The same things were measured in two ways. Each way mixes the same 8 hidden numbers, adds some noise and spreads widely along 5 directions of its own, which tell nothing about the thing.
Some things both ways: the first way, then the second way.
[-20  14 -22  46 -10 -27  -1  29 -23 -23 -20  15  -7  31  23  21   3 -34
   2  52   7 -52]
[ -8 -11 -33  19   6  -1 -26   7 -10  12 -10   6  24 -14  18  -3  -3  11
  -6 -25  -1]

[ -4  14 -42   0  23  -4  -3 -11 -16 -11  16  10  11  38  11  36  39   1
  -7 -31  -9  49]
[ 18   0  -6 -30 -22  -5 -10  16 -29 -12  -5   0  -2  13  -6 -12 -47 -20
  11   4   9]

[ -2  18 -31  14  -2 -24  -1  24  -2   0  15   3 -12   0   3   9  -5 -10
  16   6 -13 -12]
[-29   4 -21  17  -7  23  -7   1 -21   0  -1  25  26 -21  11  -2 -25 -14
  10 -16 -15]

[-19  22   6 -33 -37 -17  12 -31  -1  17 -21 -12  57   2 -23  26  13 -17
  55 -19   3   0]
[-19 -17 -18 -18 -33   0  12 -11  -8 -29   8  27   0   1  -7 -22 -10  -5
 -34 -12 -44]

[  1  15 -48  14   8  -1 -10  34  -5   1  13  17 -25   1  11   4   7  13
  22  10  27  25]
[ -8 -52 -38  -1 -22 -13   1   8  -1 -43  22  55  24   4  -2 -24 -18  -1
   9  24 -47]

[-11  -4   1  19 -16   2  22 -43  -6 -20 -34  15   5  35   0  33  35 -39
   1  -9 -30   0]
[-13  -2  25  -7 -44 -19   4 -13 -10 -19  11  -3  25  -5  -9 -11 -28 -25
   5  -7  -2]

[ -4  -4  -1  14 -14  20  -8  37 -22  16 -26  -3  21   1   3 -13  -6   7
   9  26  14  28]
[ 15 -12  20   6  12   3   6   4  14 -11   5  21 -41  -4  -7  -4   3   7
  -6 -29 -28]

[-12  14  -5  -6 -17  10  12  -9   9  15 -16   1  31  -9 -36  10   6 -13
  51 -24 -15  -9]
[-23   9  61  -1 -13 -18  27 -31  -9 -17  15  24 -18   3 -15   3  12 -15
  42 -10 -22]

[  4  12 -45  19   8   4  -7  48  -9   1  18   7  -6 -14  -4  -8  -3  15
  27   4  -2  -5]
[ -2 -23 -55  25  -8  48 -30  19 -25  -9 -13  53  -9   1  20  -8 -67  11
   0  17   9]

[-11   0 -38   7 -10 -23 -28  23 -22 -10  -3  -6  10  24  25  21  -3  -8
  -9  15   4  10]
[ -1  -3  39   5  16 -54   7  -6   1   1  11 -28   7   1 -18   7  52  -9
  17 -30 -25]

[-19  18  -8  32  -6  -9  -5 -24 -17   5 -33   8   0  29  20  33  -3 -27
  10  -2 -14 -13]
[ 14  -6  -8   0  -6  11 -12  -6  23   8 -11 -19  22 -18   8 -24  16  18
 -40 -34  11]

[ -4  -1   2  11 -13   0  -4  13  -9  14  -9   3   5  -1  -1  -4   9 -11
   1  11 -12  19]
[ 10 -35 -25   3  27  28   1  23  22 -23  12  41 -19  -2  -7 -17   2   8
 -15  -9 -16]

[  1  -1 -35  19  -5  -8 -10  20 -29 -12  -6  -6   7  23  20  18  -6   2
   2   2 -13 -12]
[  2   7 -13  25  37  43  -2   8  -5   8 -14  -5 -65  14  -5  16   5  11
 -43 -22 -19]

[ 10  -7 -34  24 -17 -12   9  16 -28 -25   3  11 -14  -7  29  -6  25  17
   8  28  10   9]
[-10 -35  -2   7  -9 -14  10  -6  29 -11   2 -15 -20 -15 -11 -24   9  -2
 -34 -13  10]

[ -2  -1 -35   1  -1   7 -22   8  -7  11   2  -7  17  -7  -7   9  -9   9
  18 -31 -26  15]
[ 22 -20 -11  16   9  26  -4  18 -11 -30   6  33 -30  31  -8   0 -19   5
  -3  19 -27]

[ 10  -3 -21  17  15  27 -24   5 -34  -4  -2  25 -18  32  11  12  46  -7
  -1 -17  -7  15]
[  2 -38   3 -18  10 -29  16  32   2 -41   7  30 -17  47   0 -22  19  -8
  16  29  -1]

[ -5  29 -16 -16   0 -21 -13   3  -5  18  12  -3   7  20   4  23  11 -15
  13 -10   4  34]
[-18  -5 -25 -13  15  15   9   4   8  -3   4  16  -6 -20  -1 -19  14  -5
 -21 -33 -20]

[  4   9   4  49   2  -4  21   4   9  14  -8   1 -29 -11   1  -5 -23 -17
  -4   3 -56  -4]
[ 25   3  40  18  -1  43  14   3  38 -13   4 -16 -40   2  -6  -8 -14  -2
 -19 -11  16]

[ -4  15 -48  28   5  16   9  36 -13  -5  -9   7   8  -7   1  -1  -7  26
  42  11  20   3]
[  3  -2  18  16 -25  -8   0 -44   7  12 -13 -13 -33 -26  -4  -3  -7  19
   3  -9  -6]

[-13 -10 -70  12  -9 -13 -22   5  -8 -26  -5  12 -10  19  27  32   6   5
   4   1  18  19]
[ 11 -26  32  28  13   7 -16  10 -19 -18   8  18 -31  28 -31  14 -14  -6
  -3  -8  29]

[ -5  23 -45   8  21 -19  -6 -15   2   3  20  12 -23  25  24  34  18   2
  -7 -22   0  64]
[ -2   6   9 -19  -1   4   4 -15  11   6   8 -11  31 -41 -19 -16   3 -16
   8 -37   2]

[-25  51 -26 -25  -4 -38  -5 -23  20   4  16   3  24   1 -12  33  15 -38
  43 -13   1  28]
[ 12 -31 -16 -12 -16  -4   3 -13  39  -2  -9 -27 -17 -26  -5 -38   0  12
 -30  -4  20]

[-16  24 -30  -6   2 -34  23 -10  14  -1  13   4   5  32   0  42  20 -14
  -1  -9   5  40]
[ -8  -4  11 -20  -8  -7  -4 -32   1   9   5 -10  22 -49 -32 -11   4 -11
   1 -41  14]

Other things, the second way, with their names:
k384: [ 26 -32 -10   1  33  21   1  -6  10 -22  16  37 -38  -5 -37  -3  24  22
 -21 -15 -45]
k326: [ 23 -36 -20 -32 -18 -37   9  19  39 -24  10 -15  15   2   7 -44  27   5
 -27  -6 -39]
k751: [ 52 -20  30  -1  -6  -9   0   0  15 -23  25   3 -13   0 -27  -4  -5   0
  19   1 -43]
k348: [ 28 -10 -32   7  17  13   1   6   6  -6   9  10 -31 -12  -7   0 -11   7
  11   1 -76]
k363: [-27  -2   3 -11  14 -13  11  38 -23 -31  23  50  33  21   7  -7   8 -31
  35 -11 -34]
k61: [ 31 -35 -38  16  11  32 -18  -5   2 -10   3  -4 -36 -14 -38   1 -30   8
 -31   5 -19]
k625: [ -8  -7  -9  -2   1  15  -5  22   9   4 -10  -6  -2  -9   9 -20 -16 -12
 -19 -28  40]
k698: [ 33   9  35  -2  35   6  -4 -17  10  16  -6 -31 -47 -13 -37  11  33  13
 -24 -55  -8]
k324: [-38   0   8  25 -23  14   9 -26  18   6  -3 -16  -7 -36   2 -11 -14 -13
 -25 -30  15]
k114: [-52 -13  56  -3 -19 -51  30 -46  -6 -19  10  18 -12  -5 -20  -4  35 -15
  21 -16  -6]
k62: [  0 -26 -52 -15 -23  17  -9  -3  15  -3  -8   2   9 -33  12 -38 -34   5
 -27  -3  14]
k591: [ 20 -26  16   1   2 -24  24   5  35 -20   8 -32 -48  15 -10 -16  22   0
 -10  14 -25]
k878: [-10 -29  32 -14 -52 -41   7 -16  -7 -32   9  22  10   6  -8 -21 -26 -16
  34  16  16]
k713: [ -2 -18   3  11  -8   4   0  43 -20 -47  19  37   5  46  -4  -2 -32 -26
   5  13 -22]
k560: [ 29 -16 -28 -28   1  23  -8  28   7 -18  -1  19 -15   4   0 -23 -24   0
 -17  -6  -2]
k452: [ -3  -7 -24  35  10  40  -3 -14  18  14   2  -2 -13 -49  -4   0 -18   4
  -2 -19 -28]
k990: [-28 -29  20  31 -16 -45   2 -28  -6  -7   5 -11 -13  -6 -21   4   8  -4
   2  -6  -5]
k213: [ 12 -27 -20  -3  -2 -11 -19   1  -7 -14   3   2  16   4 -16 -10   5  13
 -36 -18  -7]
k173: [ 15 -25 -24 -13  34  25  -5  -5  21  -4   4  15 -21 -30 -30 -14  23  17
 -35 -43 -17]
k403: [  1 -17 -36  16   0  20 -21  -9 -16  -1 -12  25  -7   0   8  -4 -17  21
 -10   4 -12]
k911: [  4 -25   9   0  16 -36  18 -16  12 -15   8 -22 -29  13 -30  -6  51   4
 -18   2 -33]
k543: [-13 -10  -7 -13  -3 -26 -10 -45   2  20   1  -3  29 -64 -26  -9  26   9
  -2 -52 -16]
k538: [-19 -40   1  24 -10 -27 -22  -3  18  11  -4   1  23 -45   4 -19 -11  -2
  16 -28  58]
k277: [-15 -13 -13  17 -15 -43 -36   2 -44   4 -12   9  48  14  13   3   6   7
   0 -17  16]
k680: [ 13 -40  -3  18  13  -9   6  35  19 -27  10  -2 -33  23  -7 -11  -3 -12
   3  18  -7]
k491: [-21   1   4   9 -15 -31  -9 -14 -20   3   7   7  37 -26   1   1  -1 -10
  30 -28 -25]
k30: [ 13 -13  39  -8 -22 -18   7 -11   4 -13  -2 -32 -40  11 -32  -5 -10 -13
 -28 -10  21]
k687: [ 15 -13  80 -21 -24 -50  29 -11  29 -25  10 -42 -52  17 -33 -12  15 -21
 -10 -19  19]
k700: [ -9  -3  15  11  37  26  18  12  21   3   1   5 -48 -11  -7  -1  12  -9
  -8 -35  -2]
k661: [ 11 -14  18  10  20  -8   9 -12  25  11  -2 -24 -49 -21 -16  -1  15   4
   0 -21  -1]
k704: [ -3 -22 -16  26  -3 -24 -22  -9  -8  14 -11 -22  -8 -24  -9   4 -16   1
   6  -9  -1]
k866: [-24  -7  25  11 -16 -18  11 -56   8   4   0  -5  -3 -21 -20  -2  37  13
 -18 -26 -15]
k425: [-21  -4  25  -9 -12 -26   2   2 -20 -14   6   6  21   2  -8  -7   3 -23
  16 -21  12]
k339: [-14 -27  -7  13 -16 -13   5 -25  15  -2  -5 -19 -17 -14 -11 -12   7   5
 -29  -5   3]
k882: [ 15 -19   5  24 -37  -1  -3 -15  -5 -16  -7 -15 -29  27  -2  -4 -27   9
 -13  32  -3]
k794: [ -8   1 -13   2 -10 -18 -28 -23 -30  21 -11  -3  21 -41 -10   4 -13   0
  14 -35  -3]
k573: [ -1 -10  43  -1 -23 -35  -6 -13  -8 -10   0  -4   4   4 -10  -5   2  -8
   4 -20  25]
k812: [  8 -30 -11 -12   5  -5   7  13  31 -18  -2  12   0   8  12 -33  32  17
 -29 -12   1]
k15: [-44 -11  30 -14 -20 -57  30 -19  10 -27  17 -12  32  10  -7 -22  55 -21
  -8 -14 -11]
k200: [ 14 -45  14 -24   8 -66   4   7  26 -15  -3 -32  -9  22 -16 -29  57   9
 -22  -3  30]
k473: [ 17 -18   3  15  26  20  -1  14 -10 -14  11  23 -47   7 -30  14 -19  -8
  17   1 -27]

Some of these things the first way, each followed by its name:
[ -8  -9  -3 -14 -29 -25   2   9 -14  12  -4 -28  49  11 -11  18  -9  -5
  -4 -13 -34  -8]  k213
[  7  -6  15   1 -41 -29  21  -8 -21   2  -1 -11  17  -8  -9   2  12 -12
  19  -4 -44 -56]  k15
[ -2  -9 -37   8   1  21 -23  -5 -21 -20 -14  12   9  15  17  10  29  -3
   2  -5   2  58]  k661
[ -7  -6   9 -16 -23  -7  13   0  -7  25  -4 -21  50  -5 -18   3   7   8
   1 -14 -23  36]  k173
[  1 -20 -24   5 -34 -14  11  36 -11 -31  -6  -7  17   7  -7   2   7 -14
   6  27 -13 -29]  k990
[ -4 -21 -40  -3 -16  -4 -20  14 -21 -36  -2  -4  31  10   6   9  25 -11
  -3   6 -16  16]  k704
[ 20 -23 -22  38  -2  10  13  24 -42 -14  -1  11 -20  16  25  -3  27  29
 -18   6 -13  -4]  k425
[ -1 -15 -34  55  14  20  13  26 -13   0 -13   7 -14  -1  20  -6  -8  33
 -22  10 -13  43]  k751
[  0   5 -23  17 -11 -14 -17  18 -32   4   7  10  -6 -12  19  -4  16  11
  16  12   3 -11]  k363
[  4 -12 -41  11  11   8  -5  29  -3  -6  11   1  -4  12   3   5   8  11
 -19  -7 -15  51]  k473
[-28  32 -35  38   3 -26  21  27   2 -16  -3  11  11   4   6  13  -1 -14
  17  41  11  -5]  k348
[  0 -13 -63 -17   4 -10 -10  -5   5 -15  23 -13  17   5   6  24   6  21
 -10 -40 -24  72]  k61
[  1  21 -36  17  -4 -20  24   5 -18 -10  22  10   6 -32  12  -8  29  32
  37   8   5   8]  k62
[  1   3 -23  30   6  23  20  10 -11 -11 -12  29 -19  23  -1  10  36  -2
  14   5  11  11]  k878
[-11  32 -25 -10 -24 -42   2  -4  16  -5  10  -3   0 -16  -1  13  -6 -30
  44  11  -4  -6]  k324
[ -6 -21 -29   0 -14   7 -49  19 -44 -10 -25  -6  27  53  14  32   5 -20
  -8  -9 -10 -24]  k277
[-11  25  17  12   3 -19  25  15   0  24   4  -5  20  19 -18  12   7 -24
  -9   3 -31   9]  k560
[-34  26 -24 -13  -9 -36   1   6   9 -11  -5  -3  39  47 -13  48  10 -49
   8   9   6   4]  k794
[-10  -2   4 -28 -28 -14  17  16  -2  19  -1 -26  62   1 -29   9   2   2
   8  -8 -16  20]  k543
[-18  25 -31 -30 -22 -36  -6 -15   7  -1  10  -7  33 -12   2  18  14  -7
  36   0  16  49]  k687
